The rows are grouped in 4 different ways at once. Each group adds its own fixed numbers to the row, and there is some noise. The rows also spread widely along 14 directions, which tell nothing about the answers.
In the rows, zero is written as 128.
Known rows, each followed by its group in each grouping:
[123 149 137 112 154  76 144 135 121 178 136 125 125 152 116 118 193 110
  73 143 114 166 172  97  92 114 157  86  87 163 166 117  93  98  87 103] : K803 K909 (5) K414
[ 95 128 102 155 137 127 132 108  76  66  89  86 189 142 105 146  96 217
 131  93 103 206 169  73  94  75 146 128 119 146 131  87 160 164 150 147] : K353 K975 (5) K218
[ 85 131 138 132 133 121  99 132 160 141 102 148 113 136 152 119  86 121
 120 131 106 149 173 126 141 149 101 157 202 135 120 159 108 124 125 110] : K114 K975 (4) K470
[102  81 138 134 132 147 130 101 178 132 135 109 128  95 106 114 161 103
 143 150  81 138 134 122 146 132 136 135 126 115 156 136 105 123  58  83] : K707 K398 (2) K470
[139 167 109 116 176  96 139 137 103 126 158 105 164 122 108 124 202 114
  79 138 157 146 122 140 133 112 175  74 107 134 112 144 115 104 131 159] : K707 K909 (0) K218
[ 91  49 130 144 111  97 140 121 168 120 144 100 100 109 123 135 141 128
 110 149  98 211 112 106 158 180 111 179 150 153 157 130 138  92  76 144] : K228 K398 (1) K414
[114 116 123 128 154  49 120 143 177 197 119  97 164 176 146 117 137 130
  86 124 118 186 169  65 115 121 119 155 140 188 158 124 108 128  89  71] : K114 K398 (3) K218
[162 170 109 113 112 128 158 108 161 115 139 143 130 101 109 113 153  67
 120 112 194 141  85 114 155 179 121 118  87 130 101 130 139 114 139 167] : K803 K398 (1) K470
[134 144 103 107 136 125  94 113 163 102 162 129 164 148 122 101 121 144
 126 115 139 177 177 113 156 159 154 167 177 147 106 156 124 140 127 107] : K965 K398 (2) K414
[125 107 149 140 109 161 119 138 184 110 125 111 100 127 129 104 103 123
 166 135 119 104 104 136 187 153 109 163 168 105  96 154 142 130 119 123] : K228 K398 (0) K470
[109 112 141 148 141 119 130  89  88 126 143 163 164  86 117 168 112  99
 102 107  87 139 100 159 129 134 146 107 118  85 146 117 131 107 143 124] : K965 K975 (4) K218
[161 123 135 118 136  64 128 155 152 186 182 113 128 142 137 124 160 105
  76 119 132 167  82 132 142 174 160 127 120 159 136 142 130 100 112 117] : K353 K398 (3) K218
[117 117 134 131 148 108 118 175 109 157 124 120 137 135 142 136 129 177
 134 101 100 122 110 166 106 108 180 106 124 151 138  98 157 143 138  90] : K965 K398 (4) K218
[147 140 128 155 107 113 133 114  72 120 154 128 184 159 118 163 144 137
 118 146 137 173 129  86 134  95 134 156 107  95 102 146 123 121 135 120] : K803 K398 (3) K218
[158 124 109 103 151  67 131 170  80 150 163  81 136 127 122 166 143 173
  92 108 125 162  65 177 109 159 167 110 124 172 126 109 207  91 172 153] : K707 K975 (5) K470
[114  81 127 152 139 109 140 118 159 122 147  77 141  99  94 124  68 169
 177 133  59 132 130 114 111 111  74 123 135 133 156 118 115 141  98  94] : K353 K398 (4) K218
[129 126 143 162  96 169 123 137 129 120  97 135 159 164 146 132 165 138
 152 134 158 129 116  92 163  72 155 173 108 110  95 134 150 160 116  97] : K803 K398 (5) K218
[136 132 132 135  97 142 152 130 124 149  80 146 124 131 127 145 206  94
 119 143 166 133  97  95 119 134 148 155  50 124 140  83 154 129 112 111] : K228 K398 (3) K470
[151 154 121 126 108 117 124 114 130 112 160 137 155 134 119 112  81 146
 161 110 129 160 147 114 113 126 117 141 137 146 114 133 124 132 135 103] : K803 K909 (5) K414
[114 157  89 144 179 123 139 155 131  81 145  91 156 101 124 107  69 172
 150  90 147 139 103 164 144  89 113  76 180 159  86 119 140 132 166 178] : K965 K398 (5) K414
[153 152 123 108 147 120 121  87 201 141 112  90 157 143 106 105 150  72
  89 102 143 118 160  77 165 158 112 130  96 123 133 150 129 129 127 111] : K707 K909 (2) K218
[123 113 141 120 126  84 134 140 147 183 155 140 112 122 137 118 162 108
 117 146 117 157 125 130  93 128 135 136 108 177 163 114 106 106  75  71] : K707 K398 (5) K414
[134 164 116 151 101 142 135 132 121 109 123 174 176 136 137 114 137 134
 185 143 196 145 139  91 104  57 131 166 104 147  93  96 101 167 121  81] : K965 K398 (0) K414
[138  88  99 109 185  81 131 149 125 145 191  83 143  97  82 145 159 168
 142 189  85 109 119 181 105 130 101 110 153 141 159 126 128  91 102 106] : K228 K398 (4) K414
[151 150 176 128  89 141 127 117 132 123 148  87  84 179  95  93 103 143
 131  99  82 149 157  74 143 164 178  96  91  96 113 162  92 142 110 119] : K965 K975 (0) K470
[140 108 132 110 143 123  98 157 174 162 108 120 136 148 128 136 128 147
 151 125 110  81 128 144 142 150 125 174 146 135 136 115 182 148 145  65] : K965 K398 (4) K470
[157 123 118 133 129 159 116 107 151 113 129 114 189 114 104 129  98 137
 199 109 102  74 112 141 133  98 129 139 131  97 125 123 143 162 139  66] : K707 K909 (3) K470
[180  98 122  93 149  98 122 125 128 164 199  95 135 132  72 157 160 129
 135 185  92  71 126 150 125 154  89 130 111  98 145 156 138  97 123  80] : K114 K398 (1) K414
[153  93 149 147  83 106 132 145  92 138 199  90 126 137 119 150 108 156
 148 114  89 172  61 146 129 139 183 122 114 127 118 144 134 116 113 113] : K707 K909 (1) K470
[133 138 124 128 149  99 137 116 107 158 167 140 169 113 117 134 174  93
  91 118 122 166  92 152 117 123 203  84 102 137 143 109 112  98  94 115] : K228 K909 (5) K470
[147 126 126 135 144 108 135 127  74 135 158  97 142 129  98 179 190 118
  77 179 130 127 108 129 153 137 118 111 105  83 116 167 134  87 145 164] : K114 K975 (4) K218
[163 161 129 130 104  93 142  99 122 122 152  92 139 165 104 125 104 117
  84  85 135 188 127  60 141 175 129 123  94 124 115 138 119 108 142 159] : K228 K398 (3) K414
[ 79 134 152 143 116 107 144 159 120 151 111 185  70 106 174 123 148  80
  83 146 136 193 116 146 128 150 137 135 157 149 128 135 100  86 110 152] : K803 K975 (3) K470
[147 152  98 111 188 150  99  77 154 102 177 122 216 121  68 116  79 131
 177 119  86  67 174 152 146 100 115  99 174  68 109 154  96 152 138  76] : K965 K398 (1) K470
[108 126  90 121 184 104 141 135 137  83 164  99 105  68  99 127 127 132
 100 171 129 152 125 169 150 160  50 115 189 144 117 149 145  73 148 206] : K353 K398 (5) K414
[137 147 124 112 138 126 136 120 115 107 153  98  89 119  84 121 140 123
 115 165 100 140 148 133 130 172 105 102 127  98 133 159 112  91 124 159] : K228 K909 (3) K470
[142 156 143 141 129  97 147 163 162 150 139 104 128 160 139  95 119 122
 126 112 157 136 119  94 149 101 126 109 128 154  92 139  99 125 125 129] : K803 K398 (0) K414
[117 139 118 137 130 128 150 148 164 110 118  86 111 107 130  82 108 146
 149  95 134 157 113 118 125 124 130  94 123 165 128 125 112 146 109 143] : K707 K398 (3) K218

New rows. What belongs after each?
[111 120 151 142 110 115 107 117 120 134 133 124 142 161 132 133 124 144
  90  92  86 202 141  95 145 158 205 138 147 127 127 142 120 132 112 122] : K353 K975 (4) K470
[106 122 151 175 128 104 145 140 149 171 115 120 148 140 143 120  43 129
 166 105  85 131 122  93  94  52  88 117 133 140 131  93  79 149 106  68] : K353 K398 (3) K470
[125 129 124 123 108  91 129 133 102 139 198 152 113  96 127 127  46 140
 164 127  99 170 109 173  80 148 111 114 165 149 123 138  95 110 123 106] : K114 K975 (1) K470
[112 106 126 109 143 143 133 110 115 101 129 100 111 109  87 130 187 140
 108 163  76 143 171 133 133 152 143 106 108  99 157 149 138 106 107 133] : K803 K909 (2) K218
[131 156 135 118 120 116 144 110 123 117 175 138 109 116 107  96  99 113
 123  96 107 162 137 131 118 153 151  67 120 126 123 148  77 112 113 141] : K803 K398 (1) K414
[121 131 115 117 141 142 117 103  83  85 127 144 154 118 100 156 142 145
 118 139  94 132 162 139 133 140 125 143 148  80 127 141 155 109 160 133] : K803 K398 (3) K414
[119 154 147 169 117  74 167 124 119 172 131 129 134 142 136 146 143  64
  68 134 156 194 106  62 139 115 107 112  90 135 112 130  84  86 105 157] : K803 K398 (4) K470
[129 168 112 127 111 129 138 138 112 115 167 167 110  93 137 102 140 107
 131 148 172 167 112 154 116 148 129 113 133 139 105 154  90 114 115 144] : K114 K398 (3) K218
[ 83 112 135 154 117 187 144 120 150  52  83 120  82  81 111 120 158 109
 133 157 127 146 121 122 191 162 114 145 137  93 112 142 155 116 126 189] : K965 K909 (0) K470
[136 124 109 119 140 113 127 119 124 125 149 125 178  97 105 131 100 164
 157  74  96 146  97 159 101 149 189  98 116 149 147  82 161 147 133  97] : K965 K398 (4) K470
[171 121 143 128  85 139 115 156 120 136 141 124 119 163 126 131 157 151
 149 128 125 126 111 117 131 141 170 164  98 125 123 132 151 144 133  89] : K353 K909 (3) K414
[131 111 135 145 114  97 153 133 121 137 159  79 126 136  97 126 101 160
 145 116  88 177 115  92  98 117 140 101  92 148 138 106 110 134  99 116] : K353 K398 (1) K470
[125 152 113 117 132 137 124 130 130 116 112 165 150 102 129 116 108 147
 166 114 135 112 138 153  98 125 119 131 131 138 126 110 146 149 148  98] : K803 K398 (4) K218
[139 148 111 115 104 146 117 157 121 115  97 133 134 137 141 109 139 173
 161 100 144 136 131 133 102 134 178 136 109 157 129 109 165 170 145  99] : K114 K909 (3) K218
[181 154 141 128 119  99 142 162 162 163 145  66 137 168 117  94 119 147
 165 115 148 102 118  87 110  92 122 106  74 160 115 127 111 154 120  82] : K707 K909 (0) K218
[119 144 134 129 156  92 132 136  57 138 171 136 147 128 122 153 160 126
  69 125  95 170 123 163 122 114 188  70 134 121 128 139 118  77 134 148] : K803 K909 (5) K414
[153 146 133 117 120  92 140 125 127 138 215 127 111 113 104 105 139 111
 112 138 119 171 117 138 134 177 147  88 129 132 123 173  75  90  95 142] : K803 K398 (4) K414
[130 156 151 110 126  96 148 196 155 156 152  96  20 131 144  77  98 137
 120 127 124 152 112 159 127 173 113  76 155 179 111 159 111  96 122 163] : K803 K975 (5) K470
[ 65  75 118 124 185 119 109 109 150  99  62  96 167 115 125 154  87 167
  84  32  48 152 137 146 159 162 167 125 167 128 163  83 227 135 178 141] : K965 K398 (1) K218
[111 124 135 147 125 101 143 115 125 101 136  70 111 132 116 118  38 154
 103  58  71 186 122 104 141 163 117  90 150 129 127 129 126 106 147 179] : K228 K398 (3) K414
[138 111 124 120 158  92 141 127 162 166 152 127 129  98 117 133 138  90
 118 146 127 108  95 155 127 137  81 126 121 147 150 108 136  88 112 105] : K228 K398 (5) K414
[106 184 138 138 120 145 142 141 164 101 107 132  51 120 130  81 130  76
 132 188 175 132 173  99 148 130  34 139 149 124  83 181  72 106 121 168] : K707 K909 (0) K470
[104 156 135 129 138 108 126 174  98 128  86 112  96 165 141 134 129 167
 100 127 119 148 178 112 115 119 121 118 143 148 117 131 142 116 164 151] : K803 K909 (4) K414
[131 100 145 110 143 134 133  73 127 127  81 123 142 115  84 175 165  89
  86 131  82  74 147 106 143 166  93 140  79  66 163 113 182 101 160 115] : K114 K975 (0) K414
[114 187 134 126 109 158 110 130 132 135  74 207 127 148 163 115 179  73
  98 116 191 147 146 115 139 134 175 160 108 138 106 112 143 141 143 111] : K965 K909 (5) K470
[134 139 141 117 100 148 121 106  67 137 108 166 139 133 124 158 175 124
 103 109 122 129 120 132 104 142 186 130  58 106 141 104 178 130 143  97] : K114 K398 (5) K218
[113  60 142 124 135 123 133 108 137 144 107 105 103 113  89 180 187 103
 115 200  78  98 135 119 139 151  59 185 103  86 168 129 169  90 110  98] : K707 K398 (1) K470
[146 135 171 139  63 148 140 124 125 138 116 125  80 150 121 108  91 136
 176 114  96 119 145  84  85 115 114 128  72 115 141 126  88 153 110  72] : K707 K975 (3) K414
[ 90 113 162 180  89 149 149 159 141 145  88 165  88 131 164 119 150 103
 155 170 143 142 128  94 122  69 109 162 110 132 130 114  73 142  81  87] : K965 K975 (3) K414
[117 132 112 122 141 122 121 115 140  94  95 103 148 121 115 129  89 163
 130  85 111 142 152 115 120 142 111 134 149 143 133 117 158 140 166 138] : K707 K975 (4) K414
[119 117 156 141 150  86 131 134 137 165 172 105 108 100 149 142  71  68
  73  90  82 140  64 181 170 160 118  82 169 117 112 160 123  62 147 157] : K707 K909 (2) K470
[122 128 113 126 125 148 129 133 152 106  97 140 116 108 118 133 204 111
 116 170 169 144 124 116 158 164 125 172 125 130 122 131 155 127 124 152] : K353 K975 (4) K470
[126 116  94 102 141 136 114  89 124  80 145 146 152  92  84 144 170 134
 132 176 111 165 162 137 132 183 126 175 152 105 149 139 150 117 123 120] : K965 K975 (3) K470
[160 164  97 103 140  87 154 155 175 146 159 128 120 107 113  94  96 125
 185 160 174 118 127 135  88 124  48 127 132 180 117 123 101 128 125 105] : K803 K975 (1) K470
[115 144 155 143 128 135 122  94 113 111 149 148 145 117 128 126  89  90
 106  80  98 131 118 139 151 127 150  98 144  86 102 149 104 108 144 135] : K707 K398 (0) K414
[ 75 149 110 152 187  96 123 152  75 115 138 104 169 139 138 132  82 176
 108 102 100 167 154 151 108  44 143  69 186 139 101 137  92 125 145 148] : K707 K398 (1) K218
[107 137 130 115 113 112 111 115 135 117 102 156 124 123 132 120  53 155
 143  73  87 161 176 123  82 166 123 146 136 160 157  91 153 143 158  91] : K965 K909 (4) K414
[101 135 164 148 129 171 134 116 143 124  59 141 121 132 125 126 145  88
 119 100 106  90 132 108 158 114 160 110  91  83 128 106 140 140 137 114] : K965 K909 (0) K470
[127 116 126 110  94 173 101 118 184 106  78 150 126 117 149 109  80 140
 177  83 131 106 136 131 141 164 114 188 151 142 122 115 181 167 157  82] : K114 K975 (2) K414
[ 98 100  82 130 156 151 137 112 126  48 127 102 138  63  83 146 152 161
 144 170 123 160 119 151 154 157  91 154 158 123 128 118 194 109 137 178] : K965 K398 (5) K470
[112 100 122  79 105 120  95 109 150 140 121 207 109  93 139 137 110 115
 141 119 100 145 140 179  93 222 132 197 157 152 168 108 181 123 137  66] : K114 K975 (1) K470
[126 135 150 127 100 149 142 132 123 124 104 136  74 122 112 119 162 122
 122 129 117 120 136 110 115 156 137 117  73 119 141 116 129 130 122 129] : K353 K398 (4) K414
[162 154 100 105 147  95 120 130 153 137 185  76 169 156  99  94 118 163
 138 101 132 153 141 112 125 136 162  88 127 156 115 155 103 149 112 110] : K114 K398 (1) K218
[ 93 169  79 103 172 151  88 103 165  70  95 160 173  91 139 108  65 122
 147 104 139 127 183 169 141 137  80 160 228 138  97 140 154 134 186 129] : K707 K909 (2) K470
[102 181  81 114 193 115 162 109 154  89 141 139 137  58 100  88 134  88
 113 127 172 151 142 153 119 126 101  50 133 148 126 124  77 115 127 186] : K965 K975 (1) K218
[ 95  89 126 165 114 183 130  84 190  89  82 156 167  71 121 127 138  93
 162 115 123 130  95 112 174 139 133 171 133 103 133 104 150 155 102 115] : K353 K398 (4) K470
[154 105 135 111 137 115 101 152 107 120 167 132 150 134 130 158 115 164
 141 129 104 104 100 186 155 146 142 162 185 109 101 151 185 107 179 112] : K803 K975 (0) K414
[153 170 135 126  74 128 119  75  99  92 175 139 129 146 107 108  53 139
 140 104 123 194 160  93 109 165 118 139 119 114 106 160  99 129 131 126] : K228 K975 (5) K218
[103 132 159 157 115 118 153 109 144 165 124 123 105 132 118 119  80  83
 132 126  92 128 142  85 113 100  82  92  99 108 133 131  60 120  90  99] : K114 K398 (1) K470
[ 99 139 171 183  58 183 159 141 124  68  22  93  50 144 144 129  59 141
 138  77 125 134 120  57 168 133  71 134  93 102  92 123 168 142 186 203] : K803 K909 (4) K414
[135 123 117 104 166 135 121  91  79  97 151 119 150  88  87 163  72 142
 124  98  57  79 120 201 119 150 108  87 143  73 132 116 173  93 189 134] : K228 K398 (2) K414
[116 126 106 142 115 169 148 125 118  64 132 122 122  75 109 106  94 168
 195 117 128 136  98 160 113 113 120 108 129 137 117 100 141 141 125 145] : K228 K398 (5) K414
[125 159 114  84 154 171 104  55 208 102  52 136 152 122  99 103 141  74
 112 106 137  75 214  86 153 170  66 165 112  95 141 136 160 147 157  95] : K707 K398 (2) K218
[122 110 105 106 177  98 103 125 138 121 115 105 165 127 121 159 125 140
  90 110 102 125 140 147 151 160 102 163 181 128 138 131 196 101 179 131] : K707 K398 (3) K414
[ 76 171 157 152 112 113 131 138 151 154 103 174  76 150 176  79  88  86
 101 111 146 184 171  95 114 107 105 123 150 169 117 129  54 116  93 121] : K228 K398 (5) K414
[124 169 129 157 138 142 134 157 119 104 143  86 114 149 131 105  87 146
 136 125 146 140 111 131 162  90 121  88 171 122  64 164  95 124 137 179] : K228 K975 (5) K470
[118 112 114 140 151 131 118  72 173  98 121 126 201 101 117 127  86 106
 134  80  99 136 131 117 158 126 121 142 170 108 136 130 123 137 135 108] : K707 K975 (3) K414
[ 68 121 165 155 121 148 143 135  78 114  81 151  75 116 144 144 147 123
  91 139  95 156 139 134 125 110 132 109 118 103 135 129 130 101 125 156] : K803 K975 (5) K218
[103 123 126 115 142  64 128 139 130 142 160 105  84 124 114 120  92 148
 103 154  80 205 172 119  88 167  83 135 158 179 157 131 121  89 109 127] : K353 K909 (5) K470
[159 115 151 140 121 136 118 147 193 153 137 100 128 148 138 107 138 109
 133 112 134 101  87 123 186 134 139 145 120 129 114 151 150 141 120 100] : K353 K909 (5) K218
[132 147  87 100 140 148 114 109 107  90  80 166 174 121 107 159 208 133
 119 154 168 141 157 119 122 155 149 190 112 119 136  97 196 141 164 119] : K965 K975 (3) K470
[105 136 156 154  86 149 140 137 176 117 103 137  91 128 151  78 129 113
 161 136 156 161 140  84 131 106 123 150 115 150 115 140  77 155  78 106] : K707 K975 (0) K218
[126 131 159 147 167  88 131 156 166 161 129  89 123 142 146 122  44 112
 102  74 100  94  91 137 164 117  84  96 158 127  99 135 141 111 175 139] : K353 K398 (0) K218
[100 170 133 163 112 145 148 107  92 122  71 167 153 137 132 146 152  94
 108 119 169 162 138  72 112  80 134 133  68 123 114  81 127 137 133 127] : K965 K398 (5) K470
[155 146 125  98 119 129 100 150 150 126 117 113 113 164 121 122 149 157
 116 120 137 136 148 115 145 191 154 165 140 141 113 145 172 143 155 128] : K353 K975 (4) K470
[123 135 117 139 109 158 145 119 154 110  91 151 135 109 114 123 182  94
 146 145 166 134 119  97 130 117 133 149  79 130 128 100 134 148 112 120] : K353 K909 (1) K470
[139 172 120 142 117 136 126 115 125 123 155 154 172 127 119 108 116 121
 156 108 150 151 127 114 120 107 170 109 116 128 102 126  85 153 111 102] : K965 K398 (4) K470
[103 115 112 157 118 165 152 136 123  85 203 112 112  63  99  79 131 156
 205 179  94 170 109 162 122 100 162  64 161 117 119 167  30 135  34 129] : K114 K398 (3) K470
[146 144 125 133 106 136 133 161 169 144 183 135 130 128 141  74 180 112
 169 162 167 167 111 134 145 106 192 117 136 161  99 162  60 141  52  92] : K803 K909 (2) K470
[ 96  94 141 159 108 173 117 134 121 101 114 186 120  77 143 141 118 125
 180 150 101 100 106 177 126 103 120 158 151 103 129 117 131 136 126  96] : K353 K909 (4) K414
[141  75 123 136 175  93 108  98 142 147 146  90 215 157  91 188 131 129
 105 135  75  99 137 105 163 102  98 170 146  87 141 127 161 115 145  82] : K353 K398 (1) K414
[106 134 104 155 171  86 143 153  75 132 109 110 203 142 136 161 143 167
  96  95 132 182 114 114 104  54 185  98 123 157 130  75 135 131 149 136] : K965 K975 (3) K414
[149 165 129 140 128 165 114 167 127 112 123 133 123 152 130 120 158 137
 149 161 171  79 133 132 157  90 121 133 144 104  74 164 108 148 151 132] : K353 K975 (4) K414
[115 118 125 132 140  92 147 162  75 102 192  78 107 105 106 121 135 184
 131 144  87 187 116 160  99 117 168  70 138 153 131 139 104  96 107 157] : K707 K909 (0) K414
[141 134 104  98 148  94 122 164 173 149 144 134 124 139 131 108 189 127
 113 153 172 151 139 129 127 146 143 152 142 185 130 132 122 129 112 113] : K353 K975 (1) K414
[110 152 152 129 139 139 150 152 165 148  67 122  82 135 154 106 148  79
  78  89 147 111 121 115 164 134 128  90 104 133 113 120 138 111 147 160] : K803 K398 (2) K414
[105 117 121  93 152  94 125 117 129 137 146 164  83  96 104 133 162 108
 100 192  94 151 187 147  93 187  74 157 140 135 179 130 122  80 113 103] : K965 K398 (3) K414
[ 84 108 159 128 125  87 137 139 113 157 107 155  91 119 151 137 163 104
  74 125 105 183 134 127 100 143 158 134 116 159 162 105 123  92 108 119] : K707 K975 (0) K414
[121 129 147 122  90 179  86 141 103  83 113  78 120 195 128 103 140 220
 140  87  88 169 181 103 147 126 240 134 139 113 104 172 140 179 124 111] : K707 K975 (2) K218
[127 130  69 141 183  92 169 126 102 106 136  92 218  75  97 167 120 147
 146 138 149 143  88 140 108  66  82 105 126 147 112  77 163 109 157 151] : K803 K398 (2) K470
[ 87 114 162 141 144 152 125 132  79 132  93 128  92 145 109 163 183 124
 100 192  63 107 179 130 135  98 115 126 125  69 141 149 133  92 117 117] : K803 K909 (5) K470
